The rows of a group lie close to one hidden flat surface of 8 dimensions, which passes through zero. Surfaces can cross.
Known rows, each followed by its group:
[-31.6,  25.3,  -8.3,   0.5, -21.6, -10.4, -11.2,   1.6,  48.1, -11.6,
  14.3] -> Pinu
[ 21.3, -10.9,  22.6,  -3.3,  19.0,  19.5,  21.8,   4.4,  14.3,  -3.0,
  -8.2] -> Dakug
[ -7.2,  24.6, -15.1,  10.2, -27.3,  24.3,  22.8,  38.6,  12.8,  -8.5,
   0.0] -> Pinu
[ 3.0, -2.7,  1.0, 21.1, 24.8, -7.2,  4.5,  4.8, -0.9, 15.4, -9.0] -> Dakug
[  7.1,  -2.5, -11.9, -19.1, -10.6,   6.5, -12.7,  -5.4,  -9.0,   4.8,
  39.6] -> Retu
[-12.0,   3.0,  -5.0, -27.6,  12.0, -46.2, -23.2,   1.8,  -3.6, -11.2,
   4.1] -> Retu
[ 23.7, -47.2,   1.8,  27.9,  42.1,   3.4, -20.8, -28.6, -16.0,  -8.6,
   8.1] -> pupo
[ -3.1,   3.2, -17.0,  -6.5, -14.6,  16.4, -24.2, -15.5,   8.0,  15.0,
  18.4] -> Retu
[-36.4,   0.3,  -0.7,  -5.5,  -6.0, -24.9,  -6.6, -18.1, -22.9, -28.9,
 -31.2] -> Pinu
[ -2.0, -10.0,  -8.3,   7.6,  27.2,  13.2,  17.1,  -1.1,  -6.0,  27.6,
 -11.9] -> Pinu
[  6.6, -19.2, -19.2,  32.4,  13.1,  -4.3,  21.8,  19.5, -15.6,  10.8,
  36.9] -> pupo
[-32.3,  -8.2,  -9.6,  -8.1,   5.5,  29.4,  14.2, -19.7,  10.2, -13.7,
 -14.5] -> Dakug
[-14.0,   5.0,  -2.9,   6.2,   2.0,  46.3,  27.6,   7.5,   0.1, -19.7,
 -21.8] -> Retu
[ 10.6, -14.6,  29.2,  14.6,  52.5,   1.2,   5.2,  -3.2,   6.3, -23.7,
 -30.6] -> Dakug
[ 16.0, -44.4, -29.1, -24.2,  19.0, -30.4, -30.4, -21.8,  -1.5,  76.7,
  -6.2] -> pupo
[-15.4, -19.5,   6.1, -12.8,  27.0, -26.9,  32.0,  12.1,  16.2,  -7.6,
 -11.7] -> Dakug
[ 29.9, -16.4,  24.5,  -4.7,  39.5, -21.0, -16.7,  -2.6,  27.2,   4.7,
   6.9] -> Pinu
[ 51.3, -28.6,  26.1, -16.9,  -9.8, -21.2, -37.1, -18.2,  17.6,  -3.1,
  30.2] -> Pinu
[ 10.4, -36.9,  28.8,  -8.8,  -0.4,   0.9,  -4.1, -34.3,   1.1, -49.8,
  -6.4] -> Dakug
[-14.4,  11.5,   0.0,  18.0, -11.4,  12.2,  -3.1,  -3.8,  -7.5, -20.7,
 -35.2] -> Retu
[ -2.7, -14.9,   5.5,  -6.0,  16.3,  25.9, -15.7, -31.0,   6.3, -26.0,
   6.4] -> Dakug
[-21.0,   5.8, -16.7,  12.7, -16.1,  27.8,  15.9,   0.7,  -4.2,  -6.4,
  -0.4] -> Retu
[ -5.6,  -6.4,   3.0, -34.4,   0.9, -24.8, -10.5, -14.1,  -1.5,  12.8,
   6.9] -> pupo
[ 30.6,  -4.9,   3.7,   7.6,   2.5,  10.4, -19.6,  10.4,  -9.2,  14.5,
 -38.3] -> pupo
[  6.2, -15.7, -15.1,  -8.2, -13.8,   1.6,  -6.9,   3.2,   8.0,   2.9,
  17.3] -> pupo
[ -8.8, -12.4,  -3.5,  38.5,  27.4,   3.8,  14.1,  15.0,  -0.3, -36.4,
 -14.5] -> pupo
[ -7.0,   6.6,  14.7, -29.9,  30.9,  -5.1, -11.0, -24.6,   5.9,  29.3,
 -36.2] -> pupo
[-51.3,  54.8,  -9.6,   8.7,   4.0,   8.8,  -4.3,  -0.5,  17.8, -22.3,
  23.0] -> Pinu
[ 28.6, -16.0,  11.4, -32.8,  27.0,  14.3, -14.6,  -7.9,   1.6,   7.9,
   2.2] -> pupo
[  3.5,  -9.2,  14.7, -36.3,  31.3, -15.3,  -5.0,   3.5,   2.2, -20.6,
 -16.9] -> pupo
[ 23.3,  -1.7,  12.2,   8.6, -21.8,  38.5,  12.1,  -3.7,  27.7,  15.7,
   6.1] -> Dakug
[-25.5,  22.1,  -8.4, -19.3, -27.9, -45.3,   0.6,  15.3, -10.6,  -0.9,
   2.7] -> Pinu
[  0.9,   4.4,  -4.4, -16.1,  -9.0,  15.1,  -6.0,  -2.0,  21.6,   3.1,
  22.5] -> Dakug
[ -7.1, -24.5,  13.4,  -0.1,  28.2, -13.7,  -7.4, -12.5,  45.2, -23.8,
 -32.6] -> Pinu
[ 23.4,   7.8,  23.7, -11.0,  -0.1, -15.7, -11.3,  16.5, -23.9, -18.1,
 -22.6] -> Retu
[-17.5,  -1.7,   3.2,  21.4, -44.8, -41.3, -24.8, -24.0,  23.3,  -6.2,
  -8.3] -> Retu
[-28.9,  15.7, -13.7,   9.8, -40.1, -28.2, -18.8, -13.0,  43.0,  18.3,
  -6.0] -> Pinu
[ -6.4,  16.9, -23.2,  21.0,  24.0,   4.0, -38.0, -10.5, -25.8,  13.0,
   9.6] -> Dakug
[-30.5,  -4.8, -23.3,  28.8,  54.9, -17.3,   1.1, -11.7,  13.2,  40.9,
   5.2] -> Retu
[ 34.1, -13.6,  20.9, -76.7, -29.4,  -2.1,  31.9,  35.1, -12.0, -38.1,
  51.5] -> Retu

New rows. What belongs after each?
[ -6.4,   3.1,  -0.5,  18.2, -14.5, -46.3,  17.5,  15.8,  -8.1,  13.4,
   5.9] -> Retu
[  5.0,  16.8,  -2.1,  22.8,   2.4,  -2.9,  -7.6, -11.0, -13.0,  43.1,
   7.3] -> Pinu
[-13.9,  10.6,  -6.4,  -0.4, -17.5,  -1.8, -17.7,  -7.1,   5.2,  -6.9,
 -17.6] -> Retu
[  0.1,  -1.0,   6.3, -11.0,  13.3,  -8.3,   1.4,  12.6,  20.5, -19.9,
   2.8] -> Pinu
[ 14.9,  16.2,   6.6,  -3.2,   9.7, -14.8,   2.9,  18.0, -33.4,  15.0,
  11.8] -> Pinu
[ -6.3,  -4.9,  -4.7, -31.7,  13.5,   2.0,  18.8,  12.4,  24.7,   1.0,
  18.8] -> Dakug
[20.8, -1.1,  7.0,  9.9, -0.4,  4.4, -0.6, 12.2,  6.2, -4.7, -5.6] -> Pinu
[-25.1,  -2.0, -17.1,   1.9,  36.2,  41.5,  35.4,  10.3,  35.0,  -1.9,
  17.5] -> pupo
[  0.5, -19.3,   6.8,  14.7,  11.9,  -0.6,  21.7,  -9.5,  16.0,   6.0,
  18.3] -> Retu
[ 17.1, -17.2,  13.0, -12.6,   5.3,  -7.7,  -4.0,  -6.3, -22.7, -14.8,
  12.2] -> Dakug
[ 43.4,   5.2,  15.4,  39.0,   0.6,  33.7, -17.2,   7.4, -20.0,  -5.5,
 -29.3] -> pupo
[-15.5,   8.6,   8.1,   0.7,  19.0,   2.5, -10.5, -19.7, -18.5, -23.0,
   1.3] -> Pinu
[ 12.1,  11.6,  21.6,  17.8,  -8.8,  47.0, -10.6, -16.7,   7.8, -17.8,
 -28.4] -> Dakug
[ 19.0,  40.2,  13.4,   0.4,  30.0,  16.6,   3.7,  53.3,  61.9, -26.6,
  48.2] -> Pinu
[ 13.8,   5.8,   4.1, -39.2,   4.0,  -0.3,   2.5,  26.4,  35.8, -21.8,
  60.4] -> Pinu
[ 36.7, -19.3,  -8.3,   4.9, -16.3,   6.8, -21.9,   5.5, -11.8,  12.2,
  10.8] -> pupo
[ 17.0, -20.2,   6.1, -10.6, -30.8,  31.6,  11.2, -22.9, -30.7,  -2.3,
  14.0] -> Dakug
[-27.5,   1.5,   2.4,  -2.1,  42.6, -22.4,   8.0,  -8.1, -20.9,   0.1,
 -27.8] -> Pinu
[ 61.2,   7.4,  13.3, -28.3, -24.0,  10.1, -26.8,   9.6, -26.6,   9.1,
  58.0] -> Dakug
[ 12.8, -21.2,  26.4,  -5.0,  37.4,  -4.5,  20.8,   1.6,   4.9, -22.1,
   0.0] -> Retu
[-12.2,   4.3, -11.7, -23.8,  12.8,   6.8,   2.1, -14.9,  -9.1,  16.4,
  43.4] -> Pinu
[ 13.7,  11.5,  -2.5,   1.0,  -4.1, -18.2,   4.9,  35.7, -16.6,   8.8,
 -28.6] -> pupo
[ 26.8,   2.9,   0.0,  -1.0, -14.2, -43.1,  -7.7,  18.1,  20.0,  58.7,
  13.6] -> Pinu
[ 11.4, -40.0,   3.2,   1.5,  49.3,   4.9,  27.5,  13.8,  19.1,  10.9,
 -44.3] -> Pinu
[ 11.5, -28.7,  -2.9,  -2.5,  25.4, -38.6, -11.5,   0.1, -20.9,   8.5,
  -5.4] -> pupo
[ 21.8,  -3.5,  33.4,   1.9, -13.7, -15.4,  -5.9,   5.2,  30.8, -26.8,
 -12.8] -> Dakug
[  8.2,  10.8,  28.4, -10.5, -21.5,   5.8,   5.5,   7.7,   0.5, -34.1,
 -37.2] -> Dakug
[ -2.3,  10.4,   2.3,   3.4,   0.0, -26.3,   0.3,  10.0, -17.7,  14.4,
 -24.5] -> pupo
[ 23.2,  -2.7,  17.7,  -4.4,  30.3, -33.3,   0.6,  20.7,  -7.1,  11.6,
  -8.9] -> Pinu
[ 24.5,   2.0,  23.5, -18.3,  41.5,   8.0,   5.6,  -4.0, -21.6,   8.2,
  12.0] -> pupo
[-16.8,  -4.6, -12.5,  26.4, -14.0,  34.8,   2.8, -29.1,  30.4,  13.0,
   3.9] -> Retu
[ 30.3,  -8.5, -11.1,   8.2,  -5.5,  26.2,  25.7,  28.2,  -2.0,  42.0,
   5.5] -> Pinu
[ 47.9,  20.4,  34.0,  19.8, -41.5,  16.6, -49.8, -10.2, -14.9,  -0.2,
 -54.9] -> Retu
[ -2.8,   0.0,  19.4,  -3.1,  47.1,   7.8,  -9.8, -14.8,   1.2, -33.1,
   5.4] -> Pinu
[ -0.3,  34.4,   3.9,  18.8, -26.7,  -8.9,  -8.2,  23.1,   0.2, -10.7,
  -1.1] -> Pinu
[ 10.5,  37.9,  15.7,  38.1,   1.1, -12.3,  -4.4,  41.1,  35.1, -11.6,
 -22.0] -> Pinu
[-41.9,  45.6, -34.6,  17.3, -55.4,   9.4,  15.8,  17.4,  -0.9,  28.3,
   4.1] -> Pinu
[  1.3,   1.9, -28.3, -19.9,  10.6,  58.8, -23.1, -27.0, -36.6,  10.9,
  43.9] -> Dakug
[ -9.1, -10.3,   7.8,  16.2,  34.1,  36.9, -12.1, -42.0,  -1.3, -19.1,
  -5.3] -> Pinu
[-25.2,  16.0,  -9.0,   3.1,   7.0,  10.3,   6.4, -10.3, -26.2,  -4.0,
  -2.2] -> Pinu
[ 43.4,  -2.6,   8.2,  24.8, -16.7,  -5.6, -17.6, -12.1, -16.6,  52.7,
   8.8] -> Pinu
[ -7.6,  -6.9, -22.6, -43.2, -11.7,  42.9,  36.6,   3.4, -20.5,  18.9,
  31.6] -> Dakug
[-0.9, -1.6, -0.3,  2.0, 20.7, 23.4,  7.3, -5.7, -8.9,  2.3, -4.0] -> Dakug
[ 34.9, -17.1,  17.3, -30.7,   9.0, -19.9, -14.4,  13.1,  40.4,  -9.4,
  38.2] -> Pinu
[-23.6,  -0.7,  -1.5,   5.4,  10.7, -19.7,   1.5,  -9.0,  -5.3,  -0.5,
 -32.4] -> Pinu
[-18.1, -15.8, -10.6,  11.1, -12.0, -54.8,   7.1,  38.5,  -9.8, -70.0,
   0.6] -> pupo
[-14.6,  -7.8,  -5.2, -15.2,  23.7,   3.2,  -5.6, -11.1,  16.1,  -9.3,
   6.1] -> Retu
[ 21.7,   3.2,  11.4,   4.0, -26.9, -46.5,  -9.5,  26.7,  13.0,   4.4,
 -18.9] -> Pinu
[  2.9,   2.0,   3.9,   4.3,   3.7, -25.9,  -8.1,  -2.6,  -5.6,  16.4,
 -14.9] -> Pinu
[ 25.2, -16.5,   0.9,  -7.6,  -1.7,  10.4,  10.2,  22.8,  21.1,  -5.4,
   4.0] -> Pinu
[-4.1, 29.0, -9.2,  4.8,  2.8, -6.2, -5.6, 23.5, 14.4, 18.4, -1.8] -> Dakug
[-28.2,   6.5,  -8.5,  -7.8,   4.9, -15.8,   2.9,  10.8,  19.5,  -1.6,
 -41.7] -> pupo
[-34.3,  -7.1, -12.9, -10.2,  15.9,  -5.5,  13.2,   4.3,  57.5,  -8.1,
  -9.6] -> Pinu
[ -8.6, -29.0,   5.5,  -9.5,  33.1,  -8.6, -13.0, -37.7,  13.4,   5.7,
  -3.4] -> Pinu
[  6.5, -13.4,   2.7, -16.5,   6.7, -22.8,   4.3,   4.2, -17.2,   1.7,
  -5.7] -> Pinu
[  4.0, -11.6,  29.2,  -7.4,  11.3, -11.1,   7.2,  -0.3,   9.0, -39.4,
 -20.2] -> Retu
[-20.9,  -2.7, -23.0,  -0.9, -22.0, -13.7,  19.9,   7.1,  29.5,  26.3,
  14.1] -> Dakug
[ 23.3, -48.1, -10.8,   1.3,  52.0,  10.8,   3.5,  23.0,   6.5, -39.3,
  15.0] -> pupo
[-32.0,   6.2,  -2.0,  -1.3,  13.2, -25.7,   3.9,  -4.2, -10.7,  -8.3,
 -30.3] -> Pinu
[-23.1,  18.7,   6.0,  -3.4,  -8.2, -32.7, -17.1, -23.3, -63.2, -11.1,
 -11.3] -> Pinu
[ 27.0, -30.9,  12.8, -27.2,  32.8,  24.7,  -0.6, -12.8,   1.7, -20.4,
  29.6] -> Pinu
[  0.6, -18.2,  -0.9,  28.4,  37.4,  40.0,  10.3, -11.3,  26.8,   7.8,
 -24.6] -> Pinu
[ 10.9, -25.4, -13.7,  -9.6,  -1.2,  13.3,   4.8, -21.0, -12.7,  42.6,
  16.3] -> Pinu
